The same things were measured in two ways. Each way mixes the same 9 hidden numbers, adds some noise and spreads widely along 5 directions of its own, which tell nothing about the thing.
Some things both ways: the first way, then the second way.
[ -3 -27  -2  -3 -12 -18  18 -12  -4  38  28  19  10  19 -13  13 -29 -31
  54   1]
[-44 -16 -12 -11  20 -17  17  23 -20   1  10  -6   4   4   7  -7 -18  -4
  20   9 -10 -16  -1   8 -14]

[ 11   3   5 -13  -2  -2  23 -11 -28  -1  27  14   0  -4   2 -28  29 -24
  -4 -54]
[-48   1  -4 -23  21 -24  35  12 -31 -14   6 -36  12  10  -5 -17 -17  11
  17  30 -10 -41  12  -8  -1]

[-19  21  -5  28 -45 -14   7 -32  32  11  -1   2  16  -3   1  56 -29 -33
  14  -2]
[ 33  13 -28  10  -4  13  27  -1 -17 -17  32  32  -5  31  -1 -24   1  19
  -5 -25 -19 -12 -15  48 -16]

[ -4  11  16 -16  -1  16 -18  -1   2  -3 -32  16  -4  -4 -12  26 -23  15
   5  58]
[-17   4  -9 -23  -4   4  46  15 -25   6  25 -19  13  13  -2 -37  -8  30
 -23  -6   4 -18   9   9  16]

[ 14  -4  27 -18  31  -8 -45 -34  -6  -9 -41 -15   9  33  -5  16 -10  11
   5  48]
[-37 -23  -3 -16   0 -14  17  51 -21  12  10 -10  31 -10  -5 -14 -24  -5
  -1  14   0   4  22 -13  29]

[  3  10  36  23 -69  18 -12   7 -17 -37  51   6 -33 -23 -12  15  28 -28
 -36 -36]
[-14 -32  52   9  11 -58  27 -28  16 -39   9  -6  -1  25 -12  -7 -23 -15
   8  15  -1 -12 -10  -3 -19]

[ 27  20 -14 -10  42  -3  -7   9 -29  -2 -16 -40   5   1 -12 -27 -14   5
   6  -2]
[-65 -71   3  24  19  -3 -29  24   9  67  -3   4  -3 -33  21   9  -8 -19
  -7 -31  28  48 -25  -2 -18]

[-11  27 -28  19 -49  -5  26  37  -2  16  26  20  -8 -30 -52 -42 -17 -10
   9 -11]
[ -1 -28   4  19   2 -26 -22 -27  23  -5  26   1 -19  -8  13  -8  -7 -38
 -15 -33   1 -12 -30  38 -38]

[ 21 -25  16 -58  69  -4   5   8 -43 -11 -22  -3 -13   0   8 -35  26  23
  12 -20]
[-55   0  -1  -2   1  -7 -33   0  -5  43  -4 -29  20 -22   8   5  23  -5
   4   9   8 -23  -5  -8  18]

[-10 -16  -1  -2  39 -23  33 -25   8  65 -45 -32  19  35  32  39  -5 -22
  29  23]
[ -3  -3   2  18 -11 -23   5  17 -12  43 -13   1  -1 -16  23   2 -13 -10
   4  -8  -7  18  16 -11 -10]

[-10  -5  12   5  -5 -38  25 -35  15  -1 -23 -26  22  27  14   6  34  -6
  -6   2]
[  1   1   1  -4   6 -40   3  -9 -20 -33   6 -26  14 -16 -16   0 -37  -3
   6  21  -6 -15   1 -14 -24]

[ 11  46 -15 -11  29 -10  26  10 -18 -15 -43 -41   2 -15  -9 -30  13  27
 -20 -12]
[ -7  19  -1 -24   1  -5  35   1 -23   7   3 -48  12  17 -16 -40  -6  16
 -26 -10   3 -41  22   5   6]

[  4   3 -27   8   1  12   6  20  11  -5   7  45  -1 -23  -6 -13 -16  27
   7  -4]
[ 14   5 -32   8  -2  -3 -30   5  15 -10   8  -8   2  -9  -3   7  23 -34
 -17 -21 -13 -35 -38  28  -2]

[-16  -5 -17   8  14 -45  50 -26 -16  64 -43 -13  36  45 -14  -5   1 -21
  12   4]
[ 24  24  -3   4 -13 -15  30   9 -41  19  -4   6  26  -7  16 -11 -23  29
 -12   2   4  -2  47   4  -7]

[  6 -14   3 -10  10   8  26 -19  -6  33   2 -11  25  27  -2  33 -22  10
  38  51]
[-12  16  -2 -28  10 -33  33  19   7 -15  -8 -11   2   7 -15  -3 -15 -16
  12   6   7 -37  -3  -9   4]

[ 28  16   7   8   8 -31   3 -11  -6 -39  -4  -6  10  30   7  -2  -3  15
   3   1]
[-17 -27 -17  45  20 -19 -60   4  38  -5 -14   8  -4 -34   4  51  23 -53
  16   1   0  -8 -54   2   1]

[  9  25  11  18 -50  37 -10  28   9 -35  35  39   1 -24   9 -20  12 -22
 -39  43]
[-26  -1 -21  19   7  -6 -30  22   5  38 -14 -21  16 -61   1  25  -7 -12
  -4   2  30  -2   9 -22  30]

[  1  53  18  16 -44   2   7   7  -5 -30  -8 -23   0 -12  -2  24  -3 -28
 -28  20]
[  6   0  17  20 -13 -29  -4   6  14  33 -15   2  21 -20  12   8   0 -21
 -18  -5  22  -7  31  -5  26]

[ -6 -17  -1  17 -28 -12  17  -3  19  -7  30  27  15  -1  28  55 -29 -39
  35   1]
[ 27  50 -29  -6  27   1  53 -18 -24 -53   2 -10 -10  46 -26 -22  -4  27
  20   5 -20 -76   4  33 -21]

[  6   2 -23   3  -4  -3  43 -10 -13  -5  20  -8  18  -3 -26 -31  26  37
   2 -37]
[ 18  55 -16 -36 -29 -16 -28  15 -27  10  -5   0  56 -10 -17  -1  14  -5
  -9  14  -5 -40  16   5  17]

[ 10   7 -20  13 -17 -10  19  13 -18 -10  20  13  13   6 -44 -58  10  25
  -6  -6]
[-12 -12  -5  -2   6 -17   7 -26 -34  -8  30  -3  -1  -6   4 -17 -32  29
  -3  -7   0   9 -21  16 -58]

[-11  26  -6 -16  17 -42  31  -9  31  23 -50 -35  12   8   2  19 -28   0
  50  40]
[ -7  45 -52 -19  -2  34 -17  32  -2  26  -4 -40  17  -8 -27 -24  35 -14
 -15 -15  -3 -72  12  19  60]

[ -1   5   3   5  -1 -29   8 -28  -6 -23  -7  -7  10   3   4 -39  59  -5
 -37 -59]
[ 40  46 -31  12  16   7  -4 -40  10 -73  18 -11   0  18 -57 -10  14   3
   8   1 -11 -78 -28  31  12]

Other things, the second way, with their names:
(724): [-31  18 -27 -27  28  -2  26  30  -6  -3 -17 -57   6  -8 -34 -13  -9  -4
   2   5  13 -57  13 -16  33]
(71): [-52 -43   0  -2  19 -17   1  49 -20  49 -20 -29  15 -22  15   1 -21 -16
  -4   1   5  18  16 -21  -5]
(141): [  6  31  21 -13 -23 -31  -8 -30  15  -4  15 -11  14   5 -16 -23   9 -24
  -8  -3   2 -52   9  17  21]
(367): [ 19  20  -8  20 -10  -8 -20 -31   0  -7  13 -17   2 -13  -9  -7   7  -2
 -12  -9  -5 -32  -6  16   2]
(938): [-10   8   5  19   3  -6   7 -37   6  -8  18 -21 -10  11  -3 -17  14   4
  -1  -4  -6 -41 -12  18   5]
(311): [-40 -30 -13  -5   5 -17 -59  28  13  27   3  18  17 -32 -11  15  -4 -46
  14  -9   8  12 -32   2  -4]
(899): [ 20 -18  26  14 -18 -51 -32   5  16  14  -9   8  17  -9   4   2 -11 -65
 -11 -12  -9  -2  19   9  -9]
(482): [  2 -12   9  13  32 -31  10 -29  21 -50   8 -10  -3  10 -26  -4 -20 -18
   4  -2  18 -50  -6  24 -19]
(338): [  4  29 -21 -24 -24 -13   9   4 -21  20  30  14  -3  -2  16 -30 -15  -8
   0 -19 -14 -24  13  34 -20]
(410): [-30 -13 -13  -7  -8 -24 -24  63  -9  56 -14  13  24 -31  20  11 -11 -45
  11   0  -4  11  25  -6  15]
(816): [-28 -46   5  14  27 -24  -6 -19  16 -22   7 -11 -11  -5  -4  15  -8  -5
 -11 -12  17  11 -68   0 -48]
(769): [-14  -9   6   3  11 -34  24  19  13 -14 -15 -49   0  -7  -1   2  -6 -31
  -5  14  -7 -37   9 -22  27]
(123): [-12  -8 -16  22   7   3 -11   3   6  17   5   8   7 -25   0  12   3  10
  -6 -11  25   4 -19   3  10]
(396): [ -8  35  -8 -22 -17  -8  -2  13 -29  32   8   1  35  -2  -2 -25  -3   0
   1   2   0 -38  45  21  18]
(250): [ 11   5 -15  20  15  -3  13 -20 -21  -7  10  15  -8  10   9  -2  -7  22
   5 -13  -4 -10 -14  28 -43]
(331): [-21 -30  28  -4   5 -46   1   1   3 -20  10 -17   7   0 -20 -13 -31 -33
  12  11 -12  -6   2 -13  -4]
(711): [-25 -29 -16   7  13  -7 -33  23   5  31   4  12   9 -19   2  -1  -9 -34
   0 -25  13   0  -2  22  -9]
(633): [ 16  31   9  -2   1 -33 -11  -8  36 -32  -2   2  17   8 -38  -2   7 -51
  16   7   4 -76  18  18  46]
(35): [-16  20  -7  -9 -15 -19  -9 -10 -24  14   9 -17  -4  -4  13  -4   9  -2
   9   8 -34 -14 -26  -4 -23]
(830): [-11 -18 -15 -10   9   2 -16   3  -9 -19  21  -7  23  17 -28 -17   7  -1
 -19 -11  -4 -17 -36  25 -11]
(738): [  1  -9 -15  12  15 -11  -6  -4  -8 -22   7  -9  12  -9  -5   9  -1   5
 -11   0   4 -16 -27  11 -20]
(662): [  2 -18   6  -3  -3 -31  16  -5   8  -6  17  18 -18  13   6 -11 -18 -15
  -4 -25  -5  14 -39  15 -42]
(679): [ 17   1   0  24  -9  -9 -12 -17  17 -15  13   2 -13  14 -22  -7  16 -22
   2 -17 -25  -9 -40  12   4]
(539): [-33 -41 -25  19  21  15  -4  20   5  17  23  23   6 -28   9  11 -10  18
 -15 -22  40  28 -34  13  -1]
(70): [-21 -14   6 -21  -3 -17  19  29 -17  15  -1 -16   6  19 -12 -27 -12 -10
  -6  -7 -18   5  -4  -7  -8]
(910): [-15 -13  -3  24   8   0  18 -20  13   7  17   4 -31  -1  -4  -4  -3  22
   6 -20   8  17 -49  -2 -14]
(817): [  8  12 -10  -2  -2 -13  48  13 -14  -5  11  -4 -19  32  12 -26  -7  -5
   4 -10 -32 -30   6  21 -11]
(797): [-46 -23   1 -20  15  12  43   6 -23  -8  36 -20   9  22 -29 -40 -14  45
  -8  -1   9   1 -21  -2  10]
(193): [ -6 -21  -8   3  21  -8  22  20  -8 -14   4   3  10  14 -17  -9 -19   3
  -1  -6   1  -4  -6   9  -7]
(49): [-26 -10 -16  18  19   3 -23  -1  21  10   2 -12  -8 -10 -20  -3   8 -23
   9 -15   7 -27 -17  11  17]
(793): [-13  -8  11   1   8 -23   2 -11  20 -24  18   5  11   7 -18  -5   2 -14
  -1   2  15 -31 -15  15  14]
(739): [-51 -22 -27   0  17  11 -18  -3   1  24  33   9 -13 -24   1  -7 -11   6
  10 -23  21   5 -43  22 -21]
(649): [-37  -2 -30  17  23  28   3  21  -9  32  -8 -21   5  -7  -8  -4  17  19
   2  -9  10 -17  -5   2  30]
(288): [-28   8  -5 -12 -18   2 -20 -11 -19  55  17  -2  18 -18  15 -14   9  17
 -23 -20  20   1  -7  16 -12]
(777): [  8   3 -45  13  20  21 -14  16  13 -27  21   6   4  -4 -41  -7   3 -13
   5 -15   1 -39 -18  30  30]
(624): [  4  25 -32  -8  -1 -14 -47  64  15   8 -33   5  49 -22 -16  31  29 -70
   8  16  -4 -56  22   6  63]
(545): [ 20  10  16  -8 -33 -48 -17  14  -1 -14  12  24  26  11   0  -1   2 -49
  10  13 -37 -17  -2  14   4]
(405): [-28 -18  -3   5  -5 -28  -1  -2 -34  -1  20 -18  -5  -7  23  -6 -17  -2
  10  12 -38   3 -16   0 -38]
(301): [-26   5 -14 -15  24   4  35  19 -15  -4   4 -17   4  40 -14 -36   1   0
   7  -4 -12 -59  21  29  11]
(608): [ -2  24  13 -16 -28 -37  14   2 -24  10  21  22  24  -1  16 -14 -19  -2
  13  16 -12 -15  34  11   1]
(146): [-21 -10  10 -14  -5 -19  42   2  -8  13  24   6  -9  11  16 -24 -18  13
  -8 -13   7   4  -9  12 -17]
(347): [-27 -24 -13 -17  28  -4  -7   1  -1  -6  16 -22   7  -1 -22 -22 -16 -10
 -16 -22  20 -28 -14  27 -23]
(191): [ 16  -3   4  -4 -18 -11 -13  18  -4  29   1  10  24   7 -13 -22   1 -21
 -23 -27  -2   1  14  21   5]
(57): [-19 -18 -17 -11  29   1  13   6 -30 -19   4 -39   5  17 -35 -27 -20   9
  -2  -7 -12 -20 -12   8 -30]
(330): [ -6  -6  17 -10 -15 -32  11   8  27   7  14  12   1  -1  -2 -13 -11 -34
  -8 -15  13  -9  -2   7  17]
(585): [-12   3 -13   3   4   4  16 -20  -6 -10  42  13 -12   8 -10 -27 -13  20
   9 -16   3 -16 -19  29 -10]
(302): [  2   0  14   8 -19 -12  27 -25  -6  22  24  18  -9  13  27 -16   4  24
 -22 -24   9   9 -15  24 -24]
(712): [-33 -44   8  13  12 -28 -10  26   4  13 -18 -31   3 -18  -5  11 -13 -27
  -4   2  -3  23 -24 -33  -5]
(21): [-25 -19 -28 -22  20 -16   5  79 -11  14 -32 -39  21 -14 -13   2 -17 -43
  -5   5 -10 -16  16 -21  22]
(153): [ 40  79 -27  -9 -37  -1  -4  22   5  28 -14  18  15   6   4   0  39 -25
   3  -8 -20 -57  23  21  50]
(481): [ -5  10  -5 -20 -22 -26 -14   5 -20  -2  23  11  16   1   5  -8  -5 -17
   4   4 -23  -9 -18  15 -22]
(318): [-42 -24   5   2  -8 -32 -29 -11   3  20  32   9  -7 -27  21  -1 -17 -28
  13  -3  -4   8 -26  11 -25]
(177): [ -6  -7  14  11   3 -35   8  -2  25   2  -8 -14 -13 -10  -2   3  -9 -33
   0  -6   6 -17  -4  -8   8]
(408): [ -5  10  26  -2 -12 -55   2   8  24  16 -21 -12  -2  -6   5   1  -7 -59
  13   6  -7 -32  27 -11  17]
(372): [ -9 -49  19  19 -17 -43 -23  18 -12   8  24  27  20 -24  22   5 -34 -32
  -1   3 -16  44  -2   2 -25]
(693): [  5   9   0   7 -15 -18  14 -18 -17  12  23   2  -5 -10  18 -18 -20  13
  -7 -10  -6   1   3  13 -24]
(588): [-40 -18  10 -31   6  -8  -3   8  -4   3  21 -27  32  -5 -39 -33 -19   1
 -18  -6  27 -20   6   1  23]
(413): [ 23   7   9  28 -11  -7  -2 -22  26  -5  11  18  -2  12 -16  -4  17  -8
  -5 -18   0 -11 -20  15  19]
(418): [-29  16   7 -26  10 -18  35  29 -23   4 -22 -33  28  23 -18  -9   4   9
   7  28  -7 -39  23 -20  27]
(857): [-13  37  -7 -28   9 -27  25  -1 -48  -3  -3 -37  16   7  -7 -31 -29   5
  22  24 -25 -57  55   6 -13]
(329): [-35 -10  -8 -25   5 -10   1   4 -11  -8  16 -45  -4   4 -25 -25  -4  -8
  -3  -1 -20 -17 -34  -8  -8]
(58): [ -5  13 -16   0  10   0   9  40  -9  22 -28 -21  21   5 -18  -8   4 -15
   5   0  -7 -33  34  -5  36]
(564): [-36  -1  16 -16  14 -19  18  26  18   7 -21 -19  22  23 -21  -4  19 -22
   5  11  11 -45  10  -8  47]
(781): [-13  -4  -4 -26 -21 -39  -2  31 -28   6  19 -12  29 -22  18 -10 -26 -23
  -8  15 -18  -6  17  -1  -5]
(496): [  6  -8   5  18  19 -21  44 -16  -1 -46  13  -2 -22  37 -12 -14 -15   4
  16   1 -21 -24 -20  13 -19]
(844): [-13   8  10 -39 -33 -47 -21  59 -34  31  -9 -17  63 -33  -5  -2 -24 -37
  -7  33 -13   0  53 -34  36]
(570): [-42 -25 -10  -8   0  -9  -2   7 -23  15  37  -3  -2  -3  10 -29 -19  -7
   9  -6 -18  -5  -5  23 -21]
(591): [-13 -26  12 -16 -17 -30  -6  20 -44   1  21 -12  44   1   6 -18 -17  -5
 -22  15 -24  11  10   3 -16]
(442): [ 20  40 -26 -16 -10  -6  25  23 -13  -5   7 -19   8   7  -9 -29  -7 -15
  -4  -4 -21 -58  35  20  30]
(105): [-17   0   5 -19  -6  -8  -8 -16  -1   8  23 -30  17  -8 -26 -33  -6  -2
 -26 -15  22 -27   3  11  11]
(36): [ 23 -17   0  36   3 -27 -19  -5   7  -4   3  37  -1  -8   5  12 -21 -27
  13 -14  -7  12  -7  23 -35]
(768): [ -5  -1   4  -2  -9   3  12   7 -19  23  15  21  29   8 -20 -25 -15  26
  -5 -12  16   9  17  12  10]
(847): [ -7  -9   8   0   3 -31 -12  15  10   7 -17   3  14  -8 -15  13  -4 -26
   7   0   4   3 -15 -12   0]
(518): [ -6  23  -1  -9 -20 -18   2  13  -8  19  -3  -5   8  13   9  -7  18 -18
   5   3 -27 -26  -1   4  12]
(340): [-43 -25 -10  25  37  19   3  13  -8  16 -17 -32  14  -7 -30   0   4  21
   7   5  17  -6  -1 -19  28]
(770): [-46 -27 -23  43  56  32 -16  -2  28  24 -24  -7 -15  -3 -29  14  24   9
  17 -25  40 -16 -36   7  17]
(897): [-53 -53  -6  15  31   5 -12  51   5  26 -22 -23  25 -15 -25  12   2 -10
  -1   3  17  17 -13 -29  36]
(89): [ 13  -4  -6  18  -5 -23  -9   9  -3  -7   2  14   4   0   1   3  -4 -23
   5  -3 -22  -2  -9  10 -12]
(361): [-10  42 -32 -10 -21  21   2  -6 -35  34  34   9  19 -22  13 -15   5  50
  -9  -4  12 -12   2  19  10]
(479): [ -9  -4   0  19  15 -10  -4  -3  -5  14 -17  -9  -1  13 -11  -3   5 -10
  12  -9  -9 -16   0   7 -15]
(923): [-56 -47 -19  17  28  27 -15  22 -16  17  15 -15  12  -7 -27 -10   1  22
   2  -7   8  24 -34  -4   8]
(616): [-11  -4   1 -27  -5  -7  33  12 -25   5  27  -2  11  23  -8 -44 -21  13
 -16 -15  -1 -16  12  22 -11]
(167): [-37 -29  -9  32  12   4 -13  -2   2  25   5 -32  -5 -28  11   2   4  -1
 -12  -9  10  -1 -16  -5   8]
(277): [  0   2 -14  12  18  -5   2 -17  33 -13  11   5 -18  -7 -16   0  -3 -13
   0 -27  29 -31 -26  24  -2]

Some of these things the first way, each followed by its name:
[ 15  20  20  -2   7  -1  -4   7  -3 -11 -27 -22   3  23  -1  17 -16  15
   4  70] => (177)
[ -2   6   9   1  14 -18 -20 -53  -3  -1 -28 -28  12  12   1  -6  37  -4
 -27 -38] => (372)
[ 11   4  32 -25  14 -19 -15 -35 -20 -28 -21 -49   9  15   2  12  19 -17
  -1  -5] => (633)
[  6  -5  11 -39  26   1  11 -28 -20   8  -5 -18   9  -7  -1 -28  34  -5
   8 -23] => (318)
[ -5  -5  31 -16 -16 -10 -14 -15 -16 -13  -8  -6  -4   7 -24  18   0  -9
   9  13] => (793)
[ 19   2  15 -22  38  20   5  -6 -21   3 -10 -30   1   0  26   8  14  -2
  -4   9] => (408)
[-21   8   4 -29  12 -23  25  -7  -9  28 -43 -47   0  -9 -32 -32  31   4
   1  -8] => (105)
[ 14  48 -25  34 -35  19  33  -7   1   1  29 -27  15  -9 -27  -7  -5  25
 -10  -6] => (662)
[ 14  21  -6   6  14  14  -1  -4   5   4  -6   7   4  -3  19  24 -23  -3
   7  14] => (817)
[  5   1  17  36 -48   5 -15   3   7  -8  36  32 -15   4   2  25  -9 -26
 -10  -1] => (496)
[  0   9  16  12 -20  32  14  -9   4  19  14   3  -9  -9  19   8  31 -13
 -29   3] => (910)
[  8  20  15  24 -25  10 -14   3 -13 -14   4  -2 -19  -2 -16 -11  22   8
 -41  -5] => (413)
[ -2  28  -5  22 -37 -34  31   4  -2  25  17 -25   2  10 -31 -37   2 -32
  10 -14] => (49)
[ 18  -9 -23   3  53   9 -10 -11  17  21 -21  -8  23  16  28  20 -32  18
  25  36] => (21)
[ -2  21 -22  33 -19 -17   8  10   6  20  -5 -38   3   6 -45  -3 -30  20
  16  18] => (191)
[ 20  19  11  29 -28  24  -4 -10  11 -45  34 -31   2  -8  21  38   9  11
 -18   3] => (847)
[ -1  31 -23  -3 -26  10  31  -4   7  11  19  -4  24 -21 -21 -13 -18  -5
  23  14] => (338)
[ -4  -8  31 -15 -37  31 -14 -24  -4 -21  32  20   0 -24  13  38  13 -36
  -4  -4] => (608)
[ 21   9   6  44 -33  17 -32  19  -4 -18  44  14 -23  -3  -8 -16   5  -9
 -31 -16] => (897)
[ 12  15  -4   4  -6  21  19  -1   7   2  10  11  11   1  11  35 -33  10
  22  42] => (153)
[ 10  -7 -19  -8  37 -14 -10 -10 -18 -12 -13 -13  -2  -7 -26 -37  19  42
  -5 -57] => (830)
[  0  12  20  19 -28   3 -36  10  31 -49   1 -25 -12 -18  13  64 -32  -5
   8  39] => (899)
[ 30   0  -1  15  36   5 -11   9  -7  -8 -14 -11  -6  21   7 -15  11  44
 -16  19] => (712)
[-17 -20  -4 -12 -17  -8  10  -5  -2  45  27  20  -7 -17 -22 -31   6 -37
  29 -38] => (570)
[  7 -22  12 -24  50 -19 -20 -17   1 -28 -52   9  11  19  23  35  -7  26
   9  27] => (738)
[  7  23  -4 -42  37   3  29  -5 -22 -18 -32 -41   8 -24   0 -12  19  25
   1 -13] => (288)
[  6 -16  12  -7  43 -11 -18 -41  15  -5 -35 -21  12  14  46  43  10  -1
   0  -7] => (89)
[ 16 -18 -14   7  -5  29  31  32 -10   9  52  53 -19 -13  -4 -44  22  37
   2 -20] => (35)
[ -1 -40  21 -15  32 -15 -12 -51   5  14 -23 -22   4  28   8  49   3  23
  31  -3] => (545)
[ -2  13  10 -15  20 -17   8   8 -11  12 -37   6 -13  -3   8 -31  23 -17
 -16  -8] => (167)
[ 16  32   3 -13  11   8 -34 -17  12 -61  -5 -50  18 -34  27  34 -16 -22
   2  -4] => (711)
[ 15 -20  -7  -2  28   2 -54  -5 -10   1  -7  30  13  19 -23 -50  -4   9
  -8  22] => (777)
[ 30  19 -16  42 -28   4 -28  19 -15 -28  32  15   5  13 -40 -25 -28  15
 -13  19] => (193)
[-28  -3  14  -7 -44  -3   6  -5  -3  27  11 -24 -13 -23 -43 -23  29 -25
   1 -19] => (588)
[ 13   6  14 -14  48 -68  26 -30 -18  20 -49 -87  21  47  22  19  -1 -40
  35 -12] => (770)
[  4  -3  15 -10   8  11  -2  -9  10 -38 -13  -9   0 -12  26  52   2  23
   3  13] => (816)
[ -3  48   9   0 -42  30  22 -17  -1  -7  13 -17   6 -29   2  33  -1 -19
 -10   0] => (146)
[ 26 -23  19   9  24  -6 -45  24 -27 -18   4  16 -21  19   5 -32  12  -7
 -24   0] => (340)
[  3  -8   6 -53  46   2   2 -36  -9   7 -25 -32  27  -3  13  -4  12 -10
  23   6] => (739)
[ 11  -8 -15  10  33  -6   8  -6 -14  33  -2 -13   7   7  19 -16  12 -24
  -4 -42] => (58)
[  5 -14  -4  -3 -11  23   3 -11   6 -12  35  19   1 -19  -4   6   6  27
  10 -15] => (481)
[ 14  -3  -1  14 -22  41 -21   0  -8 -17  46  22  -5 -18 -15 -40  34  22
 -38 -12] => (844)
